The rows are grouped in 4 different ways at once. Each group adds its own fixed numbers to the row, and there is some noise. The rows also spread widely along 15 directions, which tell nothing about the answers.
In the rows, zero is written as 128.
Known rows, each followed by its group in each grouping:
[146 130 165  69 145 128 111 116  86  95 153 150 108 117 222 114 113 149
  62 138 105 150 171 183 104 102 132 123 132 135  66 129  57 178 127  59
 172 141 108] => (0) (4) H noke
[128 114 160  93  86 158 168 140 146 150 128 149 118 116 115  91 115 146
 124 161 142 103 120 130 122 131 116 141 142 126 152 106 105 120 159 143
 148 158 147] => (0) (3) S Kopu
[101 104 127  94  89 104 170 151 142 161 123 150 136 121 160 129 173 122
 141 124 115 135  92 139  68 150 168 160  64 132 125 131 134  95 115 155
 105 142 121] => (2) (3) S Kopu
[127 150 128 147 118 149 116 163 164 135 143 142 117 163 106 157 114 119
 129 128 119 133 111  83  99 138 146  96 114 109 115 120 141  79 120 140
 132 132 117] => (1) (0) J Toris
[129 136  86 111 165 111 108 172 120  87  91 104 164 171 145 112 149 114
  65 101 100 150 154 114  92 106 191 128  60 105  95  73 131  90 103 105
 132 140 128] => (1) (0) G Toris
[113 151 111  87 131  82 155  78 122 120 107 142 156 106 168 117 120 135
 132 118 128 139 119 129 106  98 165 118  93 142  53 149  94 127 138 121
 129 122 108] => (2) (1) H noke
[146 166 113 156 163 129  47 124 108  93 136 110 132 131 116 154 150 123
 111  89  95 156 152 153 138 119 133  83 169 113  98 142 144 125 121 112
 110 124 118] => (1) (2) B Toris
[144 123 148  79 147 148  72 174  94 100 131 160 124 117 175 105 174 119
  62  86 113  91 164 125 104 153 150 137 100 120  84  74 138 114 108  90
 158 135 133] => (0) (2) B Toris
[ 85  67 118 133 177 111 151 149  81  94 132 161 170 113 133  69 158  79
 134 109 141 136 123 167 133  84 177 139 112 186  98 104 129 121 109 101
  74  72 114] => (0) (4) G Toris
[107  83 125 131 203 102  97 127 103  76  58 118 164 162 143  95 130  95
 109  92 113 147 141 118 166  56 131 110 170 187  99 106 129 155 138  94
 127 113 109] => (1) (1) J Toris
[113 120 119 130  94 118 155 137 161 148 105 154 144 167 136 148 110 147
 148 139 100 135 100  91 123 134  86 141 130 180 144 113 140 122 154 161
 155 179  96] => (1) (3) S noke
[105 132  41 163 116 143 155 144  94 113  59 160 135 131  54  38 160 151
 110  89 123 135 143 171 134  97 112 139 168 159 158 112 144 133 165 109
  71 129 129] => (0) (0) B Toris
[131 144  94 158 141 130 127 141  98 103 169 132 162 140 111 139 174  94
  98 138 119 167 137 165 118  90 148 169 121 174  92 146 113 132 103  78
 129  86  72] => (2) (0) B noke
[136 159  86 131 131 113 129 126 158 127  87 101 141 167 109 150 156 124
 110 112 125 159 125  82 121 103 143 141 126 112 113 138 117 108 143 112
 140 126 106] => (2) (2) H Toris
[146 191 149 161 118 118  69  80 157 153 164 129 112 104 137 217 143  83
 188 116 134 142 108  72 138 126 129 104 130 118  81 184 134 117 110 169
 130  97 104] => (1) (4) J Toris
[157 147 171 135 122 153  97 118 145 105 135 145 134 130 106  89 162  86
  61 143 174 162 132 128 123 115 118 116 175 124 146 104  86  96 120 122
 150 131 147] => (2) (0) H Toris
[173 137 161 123 157 149  93 142  89  92 155 149 112 119 169 101 135 110
  59 127 160 135 166 161 132  93 123 128 177 136  73 114  76 182 136  52
 154  96 119] => (0) (1) S Kopu
[139 154  82 185 103 147 146 154 139 120 122 148 146 142  86  87  96 130
 112 135 137 154 126 136 120 117 124 117 140 132 132 116 123 117 146 124
  96 124 132] => (2) (0) H noke
[128 128 148 109 104 110 137  90 128 140 180 167 166 105 152 142 168 121
 130 150 135 140 130 151 118 131 123 161 104 162 100 140  93 106 135 127
 161 138 100] => (0) (1) B Toris
[145 172 173  87 127 130 108  94 145 130 166 134  94  96 181 156  56 160
 132 156  99 122 124 117 103 133 155  76 115  78  67 161  96 124 139 131
 151 145 130] => (0) (3) H Toris
[136 148 103 175  95 104 114 107 142 159 157 145 147 151 129 175 152 136
 136 135  94 196 127 148 112 133  69 161 139 169 144 164 116 123 148 132
 143 166  86] => (0) (2) J Toris
[149 144 117 163 171 130  50 156 116  86  90 127 139 139 122 102 145  93
  82  74 134 152 150 115 129 115 140  82 150 109 111  92 142 116 112 119
 101 117 156] => (1) (2) J Toris
[127  93 151 113 132 118 130 104 118 111 135 166 193  97 112  71 134 126
 120 124 160 118 168 148 183 100 110 113 146 161 116  77 101 123 170 131
 154 135 154] => (0) (0) J Toris
[136  91 165 143 131  95 101 120 122 114 222 136 219 140 151 162 205  81
 100 146 109 198 144 195 119 131 124 160 118 179 126 116 106  80 103 119
 161 140  92] => (2) (1) G Toris
[141 141 114 149 133  82 129  76 106 122 127 150 148  83 166 115  95 154
 142 129 150 160 156 165 156  99 123 109 131 139  78 148  81 179 171 108
 111 130 142] => (1) (2) G Toris
[ 83 111 112 131 117 155 171 165 117 125 175 177 122 134  80 113 124 145
 161 130 112 120  85 178  99 141 161  85 140 138 120 141 148  84 136 129
  71 121 110] => (1) (2) B Kopu
[146 150 157  76 105 154 146 108 116 112 155 161 130  70 137  66 104 142
  97 152 166  93 163 153 129 120 163  98 111  99  85  99  72 121 138 124
 152 135 176] => (1) (0) H noke
[122  94  82 194 101 132 146 179 105 166  80  87 118 105 138 142 158 109
 171 100 120 133 155 135 152 116 192 176  70  89 121 164 146 177 140 108
  51  73 159] => (1) (0) J noke
[105 108  74  94 148 120 161 159 114  99  57 129 167 157 109  64 157 136
  84 105 125 117 151 116 130  87 164 154  98 142 110  74 123 115 149  91
 139 128 129] => (2) (0) B Toris
[142 129 146 201 150 132  69 106 112  89 167 161 155 106 106 101 129  93
 119 123 132 177 131 187 162 110  89  84 211 179 133 138 127 131 121 132
  90 115 122] => (1) (3) H Toris
[112  89 116 176  57 138 143 184 142 195  80 152  79 106 161 137 147 112
 200  91 119 107  93 100 119 172 132 171  88 122 160 155 174 151 145 151
  41 102 137] => (0) (4) H Kopu
[ 99 126 154 104  91 117 159 100 124 174 131 158  75  92 177 157 167 104
 169 124 134 142  82 134  76 126 165 157  94 135  96 201 102 130 106 130
  94 103 113] => (2) (4) J Toris
[113 100 164 110 124 165 131 142 126 126  83 100 126 102 121  58 117  84
 138 146 142  91 113 102 135 105 189 148  99 116 151  90 133 102  99 166
 103 127 183] => (1) (4) G noke
[109  64 112 203 147 120 148 170 130 113 147 126 188 147 117 110  82 105
 159 146 108 144 132 148 175  98 136 136 136 175 129 118 147 136 159 110
  92 103 118] => (2) (1) S Toris
[110  78 110 156 130 163 151 183 111 106  81 112 125 165 103  54  82 154
  97 129  84 148 139 185 122 100 135 103 170 115 177 112 126 131 168  97
  77 157 166] => (2) (1) J Toris
[127 138 187 116  78 131 119 104 140 173 125 207  61  94 191 139 117 123
 156 132 141 125  67 105  86 157  88 132 133 172 118 164 110 147 126 154
 131 155 111] => (1) (2) J Kopu
[113 102  66 161 141  91 114 170 112  99 116 155 197 154 134 136 154 137
 125  65  85 143 160 146 143 135 125  98 107 165  95  81 171 116 147 119
 106 128  93] => (1) (0) H noke

New rows, each followed by its group in each grouping:
[100 101 180 130 119 144 139  80 119 126 152 127 136  88  97 106 137  97
 174 150 138 140 103 180 160 101 143  96 186 153 147 163 105 116 128 162
  90 114 141] => (1) (4) H noke
[114 139 130  86 121 157 119 104  86  91 107 176 110  78 129  17  74 155
 100 122  99 101 139 189 110 113 120  96 151 149 127 104 122 123 131 133
 106 170 163] => (2) (4) B Toris
[139 144 140 122 136 152  98 113 107  97 124  76 129 125 113 102 133 123
  88 144 103 167 162 191 132  87 154 125 160  90 145 147  90 133 123  98
 120 140 155] => (2) (4) B Toris
[138 125 137 120 170 132 109 127  86  71 163 135 160 121 119  83 137 119
  68 134 136 157 172 196 135  87 163  93 148 125  96  93  87 119 124  87
 132 123 142] => (1) (0) G Toris
[148  83 183 104 111 136 131 147 134 130 183 138 160  94 200 107  78  85
 123 192 120 102 148 119 155 114 134 207  65 176 109  95 109 150 113 120
 190 136 127] => (2) (4) S Kopu
[134 129 137 161 100 137 118 163 130 149 100 108  86 107 168 113  88 125
 138 146  97 148 102 140  82 139 178 140  76  86 142 153 133 134 101 147
  64 140 164] => (1) (3) G Kopu
[139 142 141 106 126 169  82 154  93 110 145 185 116  72 142  89 122 114
 123  88 112  49 149 127 129 154 133 102 116 147  78  83 176 116 106 147
 126 118 147] => (1) (3) J noke
[156 176 127 156 123 142  81  78 111 119 124  85 137 125  84 134 187  94
 112 121 138 178 158 169 154  80 100 136 199 131 147 160  96 143 120 129
 135 124 133] => (1) (4) J noke
[128  88 124 113 126 178 137 156  96  98 179 110 166 118  76  82 120 136
 106 157  77  97 186 196 180 106 144 148 146 141 141  98 132 117 150  93
 152 139 140] => (2) (0) B Toris
[103  75 142 139 122 107 137 124 129 128 160 118 203 122 116 120 163 114
 134 149 114 163 140 179 145 118 160 142  99 135 144 119 111  91 134 138
 121 135 134] => (0) (0) B Toris
[142 150  93 142 177 156  93 152  85  68 140 113 126 104 110  67  91 118
  90 113  94 119 168 170 132 100 180  93 132 110  84 119 139 122 114  90
  93 109 150] => (1) (2) H Toris
[116  96 138 201  98 185 129 191 135 166 156  99  93 127  82 144 157  80
 166 141 113 136 105 147 120 148 179 158 120  95 175 169 160 100 105 136
  57  94 158] => (1) (2) J Toris
[146 128 184 181  85 131 132  96 153 176 182 124 114  95 143 176 162  89
 163 171 181 179 118 144 142 126 120 162 146 109 142 190  72 149 137 135
 115  97 136] => (0) (4) S Toris
[132 103 160 108 160 135 120 135  83  88 114 200 134 141 152  77 153 129
  71 117 159 138 133 154 140  91  65 132 210 222 104  84  93 179 151  68
 161 121  87] => (0) (3) G noke
[144 122 139 104 118 117 135 133 129 130 173 152 201 102 157 127 157 102
 124 145 154 100 157 103 138 131 157 176  57 145  72  87 110 103 129 127
 178 112 119] => (0) (1) B noke
[112  83 100 174 113 102 143 142 124 131  65 111 166 155 139 110 163 118
 122 113 112 185 131 160 131 107 125 152 134 154 162 134 121 141 147 121
  88 141 128] => (1) (1) H noke
[117 159 120 100 146 142 145 111  97 103 100 148 103 101 142  61  84 124
 114 137 127 108 103 131  96  90 163 126 126 156  75 138 109 138 113 113
 106 116 122] => (2) (1) G noke
[115 110 150 103 121 132 145 101 130 124 130 105 138 132 121 120 147 126
 118 143 121 160 140 171 134  96 146 117 151 112 147 140  85 116 144 120
 131 148 143] => (1) (4) H Toris
[131 144 141 166 117 163 125 180 134 139 156 140  78 147 156 152 125  68
 123 154 132 154  85 100  59 123 174 163  82 128 106 158 119 119  59 111
 100  90 105] => (1) (4) J noke
[151 115 120 157 140 159 107 138  75 105 133 135 118  65 157  60  65 118
 123 133 108  92 184 166 167  97 143 153 118 149  88 129 129 184 140  87
 103 106 165] => (1) (1) J Toris
[118  78 137  95 134 142 115 138  88 121 109 130 126  96 163 117 146 106
 146 103  76  63 154 132 166 119 141 162 120 183  97 120 165 152 127 110
 141 116 109] => (1) (1) H noke
[132 122 178 145 129 117  83 145 137 133 200 166 150  93 180 166 142  96
 144 125 133 133 113 131 102 178 183  93  66  98  83 128 134  85  93 152
 107 115 143] => (1) (2) B Toris
[122 122  90 126 129 146 157 135 109 109 159 127 160 149 104  93 126 107
 107 171  75 130 135 151 117  91 117 215 115 218 132 121 136 103 113  97
 162 148  73] => (2) (1) G Toris
[ 83  42 175 135 151 115 111 172 128 113 147 107 182 149 165 135 137  64
 148 138  77 158  90 145 107 129 195 123  72 156 148 105 158  69  64 172
  89 134 121] => (1) (4) G noke
[108 141  99 156 119 116 157  78 107 151 140 148 114  67 130 126 116  99
 203 133 136 123 111 135 150  84 147 161 114 177  84 202 123 164 132 128
  86  71 108] => (2) (4) J Toris
[148 147 114 161 100 151 129 104 107 139  99  84 116 110  81 106 171 119
 125 135 147 165 150 182 164  76 117 171 190 115 168 174  91 177 158 103
  98 106 149] => (2) (4) B Kopu
[122 152 122 132 121 152 108 125 100 134 167 134  84  90 145 135 110 107
 137 145  70 118 125 149  99 121 159 158  93 146  89 178 140 125  87 118
 114 111 100] => (0) (0) J Toris
[150 144 148 128  95 143 117 117 129 159 109 119 110 114 134 145 160 126
 133 130 140 132 140 122 144 119 107 160 151 115 128 151 106 164 154 123
 146 125 137] => (0) (3) J noke
[140 121  76 168  92 122 138 167 133 156 131 135 152 117 136 135 137 121
 148 122 106 117 165 111 140 136 141 191  52 128 108 118 149 130 144 119
 122 113 127] => (0) (0) J Toris
[133 154  86 148 116 166 105 163 102 113  65 138 106 144  58  74 189 141
  85  74 142 131 144 155 126 116 113 111 195 107 160 104 141 129 156 111
  82 116 145] => (0) (0) B Kopu
[133 151 145  55 107 190 161 137 104 126 203 109 100 124 103 147 147 147
 109 162  90  79 159 169 108 125 164 141 133 108  91 137 109 102 127  94
 182 139 111] => (1) (1) S noke
[110 119 132  58 123 105 167 145 157 142  83 111 147 157 162 154 166 118
 130 112 147 111 117  61 102 120 198 135  55  90  87  95 112  96 124 140
 155 129 132] => (1) (4) S noke
[117 127 169  77 129 145 155 100 110 109 168 164 124 135 123 119 111 154
 117 155 125 120 120 164 125 104 111  90 190 169  97 128  84 123 153 108
 168 151  99] => (1) (1) G noke
[ 89 101 110 101 168 126 137 160 102 102  89 118  99 176 143 121 127 143
 102 110  62 154 104 155  81  98 162 110 136 146 121 136 131 116 116  89
 104 151  95] => (1) (2) G Toris
[110  60 144  83 136 119 148 159 123 122  59 127 129 151 186 104  72 165
 133 106  94 100 157 106 166  99 122 118 125 133 114  96 121 176 193  93
 152 152 140] => (2) (4) J Toris
[122 126 153 178 151  88  71 108 152 140  41 118 102 142 174 175 132  93
 158  88 143 172  89  63 148 101 124  95 164 127 111 167 129 172 142 140
  88  99 109] => (0) (0) S Toris
[124 137  99 188 131 133  90 151 133 122  95 103 125 142  99 125 134 124
 140  80 108 163 138 145 138 126 139  78 164  77 148 141 153 121 147 135
  50 113 150] => (0) (4) H Toris
[125 115 116 153 127 138 102 172 126 128  39 128 121 160 135  95 156 102
  95  97 129 140 120  87 115 116 125 154 127 143 152  91 147 134 118 132
 106 130 126] => (0) (0) G noke
[136 112 117 145 106 137 139 192 120 134 147 222 132 115 161  98 138 115
 122 108 168  92 118 100 107 160 137 157  75 159  86  82 138 129 130 109
 116 102 120] => (1) (2) B Kopu
[ 93 112 175 136 129 157 114 121 105 141 204 139 100  81 138 159 106  97
 198 141  78 103  88 167 118 136 170  96 133 149  86 197 154 110  94 150
  81  89 102] => (0) (1) J noke
[108 142 111 104  99 134 164 146 137 158  87 148  61 161 173 148 122 150
 121 134 112 141  94  97  63 118 141 168  96 122 111 169 103 146 130  90
 123 134  90] => (0) (4) B Toris
[137 146 103 119  86 128 132 109 153 147 108 119 152 161 103 143 150 144
 122 129  86 140 142 113 129 118  79 163 149 158 157 125 129 104 164 137
 176 183 105] => (2) (1) J Toris
[129 142 135  98 110 109 146  71 115 121 103 191 149  86 137  58 151 123
 115 123 188 132 136 139 133 104 103 137 139 173 120  94  83 128 146 138
 141 148 147] => (1) (4) G Toris
[128 120 177 138  68 150 146 128 157 176  90 143  80 110 167 127 110 107
 148 166 146 122  88  81 116 138 126 169 108 138 153 143 111 144 121 162
 130 144 140] => (1) (0) S noke
[ 84 109 121 162  92 107 173 116 159 178 107 125 130 165  97 169 219  86
 169 120 149 207  68 133  95 110 140 158 139 141 172 188 107  97 127 144
  77 109 100] => (2) (4) J Toris
[158 166 138 197 107 158  98 153 132 137 200 149  93 134 129 163 136 103
 112 144 137 185 117 161  76 145 139 108 139  93 115 171 104 112 104 107
  90 108 128] => (1) (1) J Toris
[103  89 121  99 117  99 135 107 147 138 134 120 211 150 104 172 204 107
 165 117 108 126 147 107 178 116 115 168 112 180 138 105 144  86 150 151
 184 147  88] => (1) (4) B Toris
[133 137 125 187 119 158 140 113 145 124 144 129 141 144  80 106 103  93
 133 189 145 158 103 119 141  86 115 174 164 176 152 153 106 120 129 120
 130 121 107] => (1) (1) B Toris
[153 152 134 104 125 103  82 114  90 104 121 193 108 107 209 128 140 167
  72  89 113 149 171 170 103 137 101  95 131 132  70 118  95 170 144  83
 146 160 115] => (1) (0) B Toris
[113  93 158 176  86 169 179 182 137 161 158 199  70 166 130 128 115 144
 119 154 158 170  90 152  94 135  99 124 172 144 150 152  85 149 163  81
 101 118 110] => (0) (0) J Toris
[128 113 165 167 121 119  91 103 141 140 112  73 120 106 152 137  87 116
 152 157  78 177 118 164 138 120 147 115 138 104 164 177 118 134 120 165
  92 171 166] => (1) (2) S Toris
[144 179 171 126 111 137  75  61 113 122  93 141  58  55 191  74  53 121
 121 145 117 140 116 148 101 111 122 105 146 122 124 168  94 163  99 162
 100 168 173] => (1) (4) S Toris
[116  98 141 112  83 119 159 132 175 151  61 126 140 143 149 102 106 134
 133 135 128 136 111  90 125 128 129 140 107 115 170 107 112 110 162 156
 129 172 161] => (2) (4) H Toris
[107 118  93 127 169 138 138 111 116  96  45  68 143 156  59  78 140  99
 110 123 120 143 137 118 176  29 152 148 178 156 136 134 118 140 143 101
 123 104 123] => (2) (0) J Toris
[104 132 177  93 102 121 126  77 139 148 137 152 111 107 127 153 170 127
 150 119 129 137  99 143 115 138 134  84 156 127 129 151 113  88 128 170
 128 154 127] => (1) (0) S Toris
[138 133 184 118 140 147 109 101 136 105 102 141 112 102 124  83 119 110
 110 119 198 132 135 116 154  99 139  65 186  89 119 113  78 132 150 124
 116 113 180] => (1) (4) H Toris
[148 135 116 121 148 139  92 144 126 105 156 117 154 140 125 157 104 136
 128 119  74 104 176 115 163 114 123 119 125 136  90 106 154 125 145 112
 175 140 114] => (1) (3) J Toris
[157 115 172 171 122 157  85 130 112 116 163 116 131 111 121 106 168  87
  93 157 140 173 148 188 137 124 136 153 159 123 163 139  95 127 107 112
 116 132 159] => (1) (2) B Toris
[ 95  82 154  48 144 123 113 119 114 116  93 142 147 132 136 135 157 155
 134  89  81  77 149 115 167 121 123 100 147 151 106  94 150 121 169 124
 175 154 104] => (0) (0) B Toris
[ 97 148  87 118 108 109 162 100 101 152 145 155 116 113 139 167 164 159
 168 110  96 136 116 172 102 121 142 132 117 144  71 193 117 141 149 103
  99 109  74] => (0) (1) B noke
[159 146 200 143  60 186 112 141 140 160 184 162  75 111 149 134 137 114
 108 169 149 142 116 152  91 165  87 147 163 117 166 136  94 126 116 141
 139 151 141] => (0) (4) S noke
[ 98 105 146  52 138 131 167 140 157 116 181 139 154 150 140 152  48 161
 155 161  69  77 117 100 124 135 168  80  86 127  75  96 134  65 147 141
 190 175 112] => (1) (2) S Toris
[ 93 126 107 117 140  61 123  79 115 120 134 161 189 113 161 139 202  93
 136 104 116 177 106 159  84 115 168 143  72 180  85 150 122  81  90 144
 105 126  90] => (1) (1) B Toris
[134 134 144 151  64 199 131 165 166 156 145 138  96 155  68 125  96 132
 150 155 108 112 103 113 121 149  87 117 172 122 196 115 151  91 147 169
 126 168 139] => (1) (4) J Kopu
[128 157 133 124 125 190 135 149 109 122 152 134  46 140 105 137 121 127
 123 140 116 119 112 135 101 109 141 125 171 125 118 164 119 131 122  89
 112 110 101] => (1) (4) G Toris
[129 138 172 171 106 138  78 127 161 150 142 109  95 134 137 202 104 121
 180 114  99 154  97 121 133 149 115  63 180  88 141 178 147 128 141 164
  92 132 124] => (2) (4) S Toris
[ 95 111 121 115 179 151 109 132 102  86 137  81 157 136  51 113 180  74
 138 105  90 117 119 161 149  80 180  98 179 154 125 129 172  72  96 141
  95  92 107] => (1) (1) S Kopu
[137 183 162  96 113 152 135 103 136 143  75 150  52 119 144 100 131 118
 104 131 182 134  75  86  72 106 143 119 151 110 102 163  74 139 117 122
 124 117 141] => (2) (2) J noke
[137 150 125 119 115 126 122 122 117 116 104 174 117 156 140 103 187 138
  58 111 151 176 127 152  72 120 109 132 157 139 129 117  83 118 132  94
 135 157 116] => (1) (1) B Toris
[170 161 136 160 132 134  94 104 127 111 135 140 151  70 114  92  72 125
 143 126 167 106 168 129 193 100 117  87 156 114  90 110 114 167 168 141
 122 105 179] => (1) (3) J Kopu
[104 118 102 123 169  86 154  88  84  86 142 188 171  75 168  56  65 123
 143 141 116 122 129 167 132  77 153 127  95 216  50 122 113 139 129 114
 106 116 112] => (1) (1) G Toris
[148 163 139 115 113 175 127  90 120 130 100  98  79 124  85 101 162 114
  95 149 139 130 137 139 135  84 116 165 202 129 156 159  96 140 137 107
 150 138 138] => (1) (1) S Toris
[ 92  88 158 108 148 120  70 104 109 117 152  84 150 134 123 188 139 108
 172 113   9 140 119 178 157 109 124  91 159 179 130 163 175 100 108 163
 134 157  77] => (1) (0) J Kopu
[133 128 133 179 137 125 123 101 116 121 178 109 139 118 130 154 103 109
 155 166 121 178 141 173 159  84 132 134 152 149 116 171  96 158 138 105
 116 111 111] => (1) (4) G Toris
[150 148 113 124 117 116  89 148 124 132 173 146 149 125 179 170 158 104
 115 110  73 127 153 123  91 153 136 169  56 148  77 125 155  98  98 116
 161 134  90] => (2) (1) J Toris
[133 149  82 189  81 173 175 182 154 142 143 164 105 166  76  94 120 126
  99 159 151 155 109 118  85 128 124 161 130 129 159 124 112  98 139 105
 105 120 117] => (0) (0) H Toris
[137 133 149 121  83 205 136 165 114 138  87 156  51  78 126  50  78 141
 127 119 146  49 122 111 124 149 141 110 152  92 125 119 139 146 155 123
  86 113 186] => (2) (1) H noke
[138 148 131 158 113 149  98 158 153 130  87 145 119 132 124  73 144  90
  93 117 151 135 103  88  80 142 142 136 117 113 153  96 138  81 101 160
  94 135 159] => (0) (1) S Toris
[101 111 124 115 137 134 141 144 135 113 159 165 141 131 132 122  39 161
 160 147  82  92 115 117 136 131 146  89 111 152  83 117 148 104 154 132
 133 152 108] => (1) (2) B Toris
[120 107 111  89 118 155 140 186 118 108 100 112 113 170 143  92 140 148
  65 111  71 143 149 164  80 127 160 133 111  93 148  98 122 102 125  86
 125 164 136] => (2) (4) H Toris
[157 160 120 158 106 138  92 116  90 122 132 184 101  57 155  76  74 160
 125 101 110 113 165 184 136 136  90  92 153 132  99 132 129 178 159 123
  91 136 164] => (2) (3) J Toris
[104 138  99 118 134 142 160 114 122 122  41  93 102 148  72  89 139 136
 118 116 140 144 127 127 133  62 168 108 162  97 138 148 100 131 156 114
  96 122 155] => (1) (0) J Toris
[137 150 128 199  76 141 132 110 155 150 108 174 134 136  98  97 119  96
 130 163 175 171  97 101 124 111  70 162 156 194 173 125 101 128 132 161
 126 147 123] => (1) (0) J noke
[101  84 147  98 110 116 169 153 157 151 137 129 160 138 161 181  98 146
 191 133 119  87 124  79 157 137 166 118  71 112  87 114 132 124 168 138
 148 126 119] => (1) (4) B noke
[ 86 109 132 162  96 125 149 127 153 160 128  83 145 130  96 139 108 121
 187 160  85 164  81 148 110 130 180 116  97 105 169 166 138  76 116 194
  66 146 138] => (0) (0) G noke
[147 163  82 204 107 151 125 166 146 147  94 108  99 157  92 142  81 152
 144 121 124 154 131 108 139 105 118 108 154  86 129 154 128 165 177 109
  87 105 130] => (0) (0) J Kopu
[135 101 135 135 194 111  61 138  98  97  86  51 139 117 178 146 104 105
 134 103  69 118 173 115 178  87 185 126 112 102  74 134 150 168 131  97
 116  98 135] => (0) (1) G Toris
[112 145  76 138 107  79 130  96 118 149  59 140 145 106 155 101 174 133
 135  81 110 166 128 150  81 123 142 146  84 127 120 148 126 118 130 146
  76 145 139] => (0) (1) J Toris
[ 93 106 113  86 134 128 103 169  93 116 153 155 145 119 144 156 154 141
 151  72  41  73 137 147 111 166 160  95  82 147  73  99 198  85 110 143
 114 130  89] => (0) (0) G noke
